The rows of a group lie close to one hidden flat surface of 12 dimensions, which passes through zero. Surfaces can cross.
(in the rows, 128 means zero)
Some rows, each with its group after it:
[142 109 112 132 138 131 124 149 149 127 101 124 117 142 112 106 141 147
 150 121]
L
[222 106  98 109 171 157 119 107 130  85 124 154 121 129  91 122  80  95
  67 130]
R
[ 65 136 151 163 104 143  98 132 107 151 146 137 111 133 139 147 138  93
 128 109]
K
[127 119 127 142 206 146 123 114 146 131  92 171 130 142 112 121 138  87
 133 131]
M
[109 158 143 174 154 120 103 133 125 119 147 121 178 145 140 114  98 205
 190 140]
M
[131 164 100 124 107 100 163  84 136 132 145 147 124 108 156 174 179  55
 124 152]
P
[135 133 113 143 189  89 107 144 152 112 119  82 118 123 128 150 123 142
 102 133]
M
[142 157 134 168 133  82 172 117 134 123 120 122 135 133  93 139 166 140
 190 134]
K
[129 126 130 108  89 145 141 109 109 125 142 110  93  96 149 196 132  70
  73 140]
M
[161 148 124  95 102 114 170 138  85 174 167  95 160 100 129 106 120 200
 132 128]
P
[109 126 106  98 111 166 102 122 142 169 155 109  75 161 184 136 101 104
 108 142]
K
[113  60 180  69 110  72 119 135 127 103 137 108 167 166 119  71  98 138
 136  95]
L
[175  94 115 105 125 174 188 128 128 127  88 145 109 130 133 145 149 100
 118 132]
P
[150 137 118 104 116 117 183 114 142 153 118 143 133 142 129 115 147 128
 176 139]
M
[174 112 118 119  43 183  83 139 152 134 135 161 170 176 122 136  37 113
 163  90]
P
[140 133 120 143 131 120 129 121 151 116 113 121 102 168 101 112 107 143
 158 127]
R
[ 94 132 130 109 119  61 119 109 158 117 158  95 105 177 150 103 126 118
 143 135]
R
[126 126 148 111 155 130 137 144 107 149 103 104 100  57 111 149 168 166
 115 143]
L
[115 180  81 119 167 103 119 121 179 155  99 113  29  95 103 107 159 168
 133 167]
K
[124 191  66 187 201 148 138 127 118 174 147 144 162 100 196 151 187 128
 123 166]
K
[ 95 114 133  66  39  96  66 105 133 107 178 146 156  85 165 148 124  57
  81 127]
P
[173 179  53 126 105  87 156 134 185 169 121 132 167 111 133 153 163 110
 159 130]
L
[115 135 118 124 135  78  60 131 162 113 147  99 122 153 114 105  76 146
 118 124]
P
[114 143 122 136 112 169 160 154 125 194 106 147 162 124 164 155 165 129
 176 121]
R
[171 118  92  99 144 127 178 146 144 188 107 115 122 124 130 130 177 134
 163 127]
L
[100 132 124 147 223 132 109 139 156 156 109  96 115 161 181 140 113 149
 143 147]
M
[119 125 123 143 176 135 108 101 152  41 107 115  82 108 165 150 129 132
  83 173]
L
[113 119 161 137 138 209 132 124 111 142 106 124  62 164 125 157  68 122
 121 123]
M
[120 110 184  88 108 146  86 129  79 134 143 147 146  50  84 143 128 152
 139 128]
L
[122 122 134 116  73 160 143 108 145 129 109 143  64 148 108 133 129 105
 163 136]
P
[145 130 175 140 139  83 140 130 153  99  90 108 124 147  46 122  83 172
 177 115]
P
[110  71 192  48 128 149 169 112 106 138 108 136 126 132 156 149 118  74
  99 123]
M
[155  99 100 102 111 124 138 168 154 135  90  85 120 126 139 142 126 130
 102 105]
L
[153 139 136 132 102 154 135 126  93 105 119 141 137  40 100 180 161 122
  96 138]
M
[114 188 123 153 156 132 155 103 114 183 138 163 104 126  98 116 141 126
 163 147]
L
[ 90 131 127 135 167 142 132 126 108 152 140 137 112 136 170 113 164 117
 122 141]
R
[104 126 168 142 106  90 124 113 100 111 175  97 101 148 119 124 141 149
 196 142]
L
[155  82 161 140  86 127 183 114 112  49 119  90  91 165 121 137 112 146
 134 129]
L
[122 103 132 142 132 131 109 117 141  92 135 135 109 173 135 103 128 132
 182 142]
K
[128  90 149  61 171 100 167 137 139 156  99  94 140 128 148 119 147 142
 125 127]
R
[113 135 129 123 111 127 196  84 116 141 156 154 109 171 161 118 156  76
 152 144]
P
[135 100 110 110 145 173 180 130 141 157 100 113  50 175 147 116 138 104
 133 131]
P
[136 164 126 176 142 154 120 119  76 105 138 142  91  69  68 110 142 174
  91 147]
P
[ 87 168  89 122  82  48  88 132 146 158 182 123 152 127 140  98 152  96
 118 115]
M
[114 128 106  53  65  80  88 156 182 168 118 128 172  69 144 138 164 123
 155 117]
R
[139 111 125 109 134 114 131  80 149  77 142 153 135 142 169 141 136  74
 132 156]
M
[110 150 157 107 129  95 182 122  97 176 142 127 181  96 134 138 155 140
 146 130]
R
[140 110 171  99 203 124 132  90 150 110  92 167 193 118 146 168 117  92
 144 156]
M
[131  82 153  66  55 116 162 140 105 125 134 119 130 127 113  95 124 122
 107  94]
R
[142 122 108 124 149 123 119 118 104 111 150 172 140 120 103  61 136 117
  66 118]
P
[188  94  90 145 111 136 133 156 132 126 146 127 212 156 167 145 153 115
 166 112]
L
[111 126 165 160  99 162 151 165  52 168 141 126 173 111 115 135 133 153
 118  91]
L
[120 176 101 134  91 118 109 114 132 163 174 133 167 120 172 155 134 117
 151 143]
P
[150 137 129 123 168  67 127 138 156 147 140  75 139 151 117 119 114 182
 179 141]
K
[100 104 145 177 192 128 124 168 108 122  92 148 166 112 122 104 185 142
 126 104]
K
[164 140  92 116 139 192 114 141 120 158 118 154 129 107 125  97 120 174
 140 140]
K
[120  89 145 123 106 130 106 116 136  87 127 152 123 184 123  94  98  99
 130 111]
K
[203 146 123  97  96 141 131 108 123 138 133 139 122  98  59 172  58  94
  84 120]
R
[152  70 145  85 166 169 171 156  87 137 102  99 137 109 159 119 133 167
  86 120]
K
[109 178 148 130 158  80 138 115  99 172 169  93 178 112 152 179 113 118
  98 133]
R
[141 138 112 174 118 137 139 144 135 149 110 154 153 140 108 145 167 103
 178 104]
K
[155 168  59 137  99 127 107 150 156 182 135 137 131 131 111 131 122 103
 126 107]
R
[172 139 116 100 154 107 176 147 121 174 121 106 210  84 162 180 155 128
 118 121]
R
[141 128 110 160 209 106  92 154 149  96 101  91 134  85 127 159 146 162
  94 139]
M
[150  84 143  67  68 197 172 106  93 130 144 148 114 127 173 123 138 120
 140 147]
K
[ 94 163  94 198 211 115  51 157 163 116 100 142 129 110 110 117 138 134
  85 117]
K
[115 176  91 181 110 158 103 130 150 135 107 130  59 107 105 152 151 145
 165 146]
R
[ 76 118 163 173  95 116 133 158  97  84 126 106 157 125 136 110 134 172
  88 101]
L
[124 119  98 135 181 117 139 118 143 131 125 152  89 168 131  92 144  58
  74 123]
P
[ 91 141 108 190 172 175 137 152  99 168 121 125  50 150 118  94 156 137
 111 121]
M

New rows. What belongs after each?
[137 131 135 107 172 135 120 113 127 121 125 170 179 126 142 114  90 104
  74 124]
L
[ 73 149 104  87 118 120 123 136 142 203 132  84  12 125 133 103 160 141
 131 144]
P
[107 140 113 184 172 127  82 145 111 115 144 134 127 111 119 133 146 110
  73 123]
M
[137 188  70 170  90 103 108 151 178 118 125 110 163 137 141 171  79 110
  67 101]
L
[122  98 175 148 146 147 116 141 118  90  99 104 120 130 108 166  88 138
 104 113]
P
[ 93 127 147 165 179 192 113 147  99 157 116 150 135 137 148 115 128 146
 141 129]
M
[139 116  87 113 142 123  62 165 141 118 122 135 178  66 144 120 148 147
  85 118]
P
[148 159 101 174 140 131 102 124 163 130 131 143 145 189 110 141  76  91
 143 115]
P
[114 135 124  59 108 104 126 101 143 177 154 125 111 115 152 137 137  84
 143 145]
L
[109 117 129 152 189 120  99 121 153  59 102 114  65 129 128 114 132 144
  98 151]
K
[ 84 117 111 130 119 105 147 128 160 168 115 148  97 216 129  96 128  24
 100  83]
K
[146 147  85 130  68 162 180 125 161 109  77 170 125 144 124 116 109 101
  75 105]
L
[162 103 154 159 108 157 136 129  96  91 134 139 139 146 105 123 116 146
 157 120]
L
[ 60 158 182 163 150  89 159  78 111 104 141 134  82 142 117 133 168 106
 155 154]
P
[ 90 166 109 132 107 110 102 129 149 181 141 139 157 131 163 164 142  82
 150 128]
P
[122 148 113 113  97  93  93 136 146 141 139 175 194  97 110  78 158 152
 179 123]
P
[138  75 153 123 173 127 114 177 146 129  77 115 183 161 118 136  93 102
  84  73]
P
[166  77 131  63 109 133 189 130 113 110 108 126 123  89 139 111 177 139
 107 138]
P
[147  83 173 123 145 113 173 111  83  56 151  88 139 105 166 161 167 159
 140 159]
L
[167 145  97 143 137 117  98 120 113  94 172 123 169 116 139 138  85 131
  71 132]
P
[133 171 134 135  96  71 168 115 139 136 143  92 139 172 112 138  66 116
  96 107]
L
[134 141 112 128 135  82  86 159 199 147  91 102 165 131 112 137 105 162
 171 109]
R
[ 97 130 153 153 211 115 169 144 103 114  97 116 156 107 148 107 147 176
  65 127]
L
[111  92 136  60  64  97  93 147 153 102 141  93 159 117 188 119 129 170
 149 132]
M
[ 79 113 176 155 163 104 139 113 131 106 109 159 165 151 133 111 172 113
 174 126]
P
[126  95 157  88 131 128 159 132 139 129 102 134 159 142 140  78 144 191
 206 134]
M
[ 74 114 152  82 106 124 122 143  91 187 160 108 122 120 156 103 135 136
 103 114]
P
[ 95 139 113 146 123 148 165 139 108 189 133 160 142 147 167  92 189 113
 151 119]
L
[ 60 131 126 144  64 100  51 170 143  92 134 147 203  87 150 108 141 133
  86  91]
L
[ 85 167 158 157  95 164 142 131 104 163 108 117  67  87 112 190 154 140
 168 143]
P
[176 156 102 128 106 127 184 104  92 143 155 165 176 106 113 125 142  96
  97 131]
P
[145 156 124 158 133 110 164  98 124 125 145 143 136 176 104 128 102  94
 132 129]
P
[127 166 139 150 147 109 171 141  98 198 140 121 184 137 124 135 129 132
 136 106]
P
[136 115 169 104 114 102 157 106 112  86 140 105 120 135 111 103 116 174
 154 141]
P
[149 151  88 176  96 167  81 167 148 148 116  86  77 113  95 191  97 128
 124 111]
L
[115 226 121 123 154  93 168  81 122 175 134 137 134  63 117 167 143 123
  98 166]
L
[147 113 156 120 144  95 219  90 107  90 133 101 146 125 164 176 164 104
 117 152]
P
[163 141 107 103 105  93 132 112 159 110 109 142  99 109  53 125 115  88
  99 120]
P
[163 117 141 127 108 150 134 154 132 109  71 143 157  63  88 165 153 160
 164 117]
P
[102 131 157 175 170 149 151 151  71 122 119 144 187  96 139 122 149 167
  84 112]
L
[102 160 153 104  67 100 113 129 139 150 115 112 104  70  76 174 129 122
 138 122]
P
[114 121 179 125 180 165 110  95  76 102 140 158 118  85 123 141 124 135
 118 164]
L
[108 166 194 149 192 103 123 121 104 149 111 128 143  85  52 171  92 126
 103 126]
M
[156 125  86 107 173 125 112 123 159 137 124 156 151 106 154 130 171 117
 157 152]
L
[ 85 143 118 167 163 156 132 146 122 155 102 146  93 149 118  88 132 141
 118 118]
L
[215 121  96 125 116 161 123 159 121 147 117 136 191  72 110 186 136 132
 138 116]
L
[142 136 114 118  82 132 127 126 141 133 113 156 121  88  97 144 172 131
 181 135]
K
[162 100 135 134 152 110 173 130 148  98  89 104 110 173  97 128  98 104
  90 106]
K
[171 124  91 142 129 185 124 135 103  96 133 129 115  73 142 125 150 190
 121 162]
P
[ 84  98 146  70 134 130 115 157 130 172 101 110 108 124 138 101 112 123
  72 103]
L
[121 144 138 152  73 159 104 145 124 166 122 102  66 116  89 190 108 118
 162 115]
K
[123 115 108 167 102 115 112 179 152  83  86 110 142 122 117 116 136 174
 109  97]
L
[145 120 128  67  92 120 182 163 134 223 103  88 147 113 142 164 144 124
 144 101]
P
[123 127 129 138 115 158  98 129  76 118 192 139 194 135 193 112 110 165
 123 139]
P
[ 88 112 140 167 142 202 109 159  85 161 137 158 186 138 195 134 145 126
 136 113]
P
[ 87 129 137 116 162  73 155 111 146 164 116 127  64 173  83  99 132  46
  80 106]
P
[209  94 137 129 161 105 144 120 111  42 141 119 215 129 137 120  94 165
  98 137]
P
[147 105 144 166 137 165 121 109 114  67 135 158 143 176 127 122  85 108
 112 123]
P
[106 109 110  96 158 140 117 154  99 147 131  93 110  66 184 128 176 142
  60 140]
P
[164 120 144 110  78 157 200 125 125 156 115  95 126 167 146 179 103 132
 188 124]
P
[152 162 146 107 153 118 147 106 133 150  97 154 175  54 108 202 148 108
 148 151]
M
[169 118 108 101 148  62 136 123 137 100 125 169 192  83  93  89 167  95
  79 114]
P
[ 77 111 172 150 164 123 109 138 120 125 143  90 132 181 162 115  85 163
 145 127]
P
[108 158 115 151  82 154  48 133 140 117 131 160 114  82  95 125 116 162
 167 133]
P
[100  85 135 110 129 124 139 134 156  70  84  99  61 141 142  96 144 153
 106 129]
L
[142 100 130  46 109  73 110 137 157 165 144 122 167 116 123 106 137 120
 169 119]
L
[116 133 134 144  85 158 137  91 111 112 166 167 118 187 142  77 112 141
 201 148]
P
[120 108 163 154 161 158 111 165 122 134  96 107 111 169  99 123  74 171
 139 105]
P
[129 171  94 156 109 103 111 135 152 151 138 140 167 146 127 128 107 109
 123 109]
L
[112 147 128 193 129 185  68 130 127  84 105 167 128  87 129 164 147 140
 163 145]
P
[ 96  92 162 125 114 114 114 106 133  79 125 167 141 151 129 101 132  90
 138 128]
P
[116 207  86 133  70 118 118  99 131 178 184 153 100 132 115  96 131 138
 183 148]
P
[154 151 111 114  68 113 148  88 124 122 167 171 149 159 123 101 112 103
 162 137]
P
[115 168 106 180 103 182  55 117 108 106 147 174 111  81 104 156 115 103
  89 129]
P
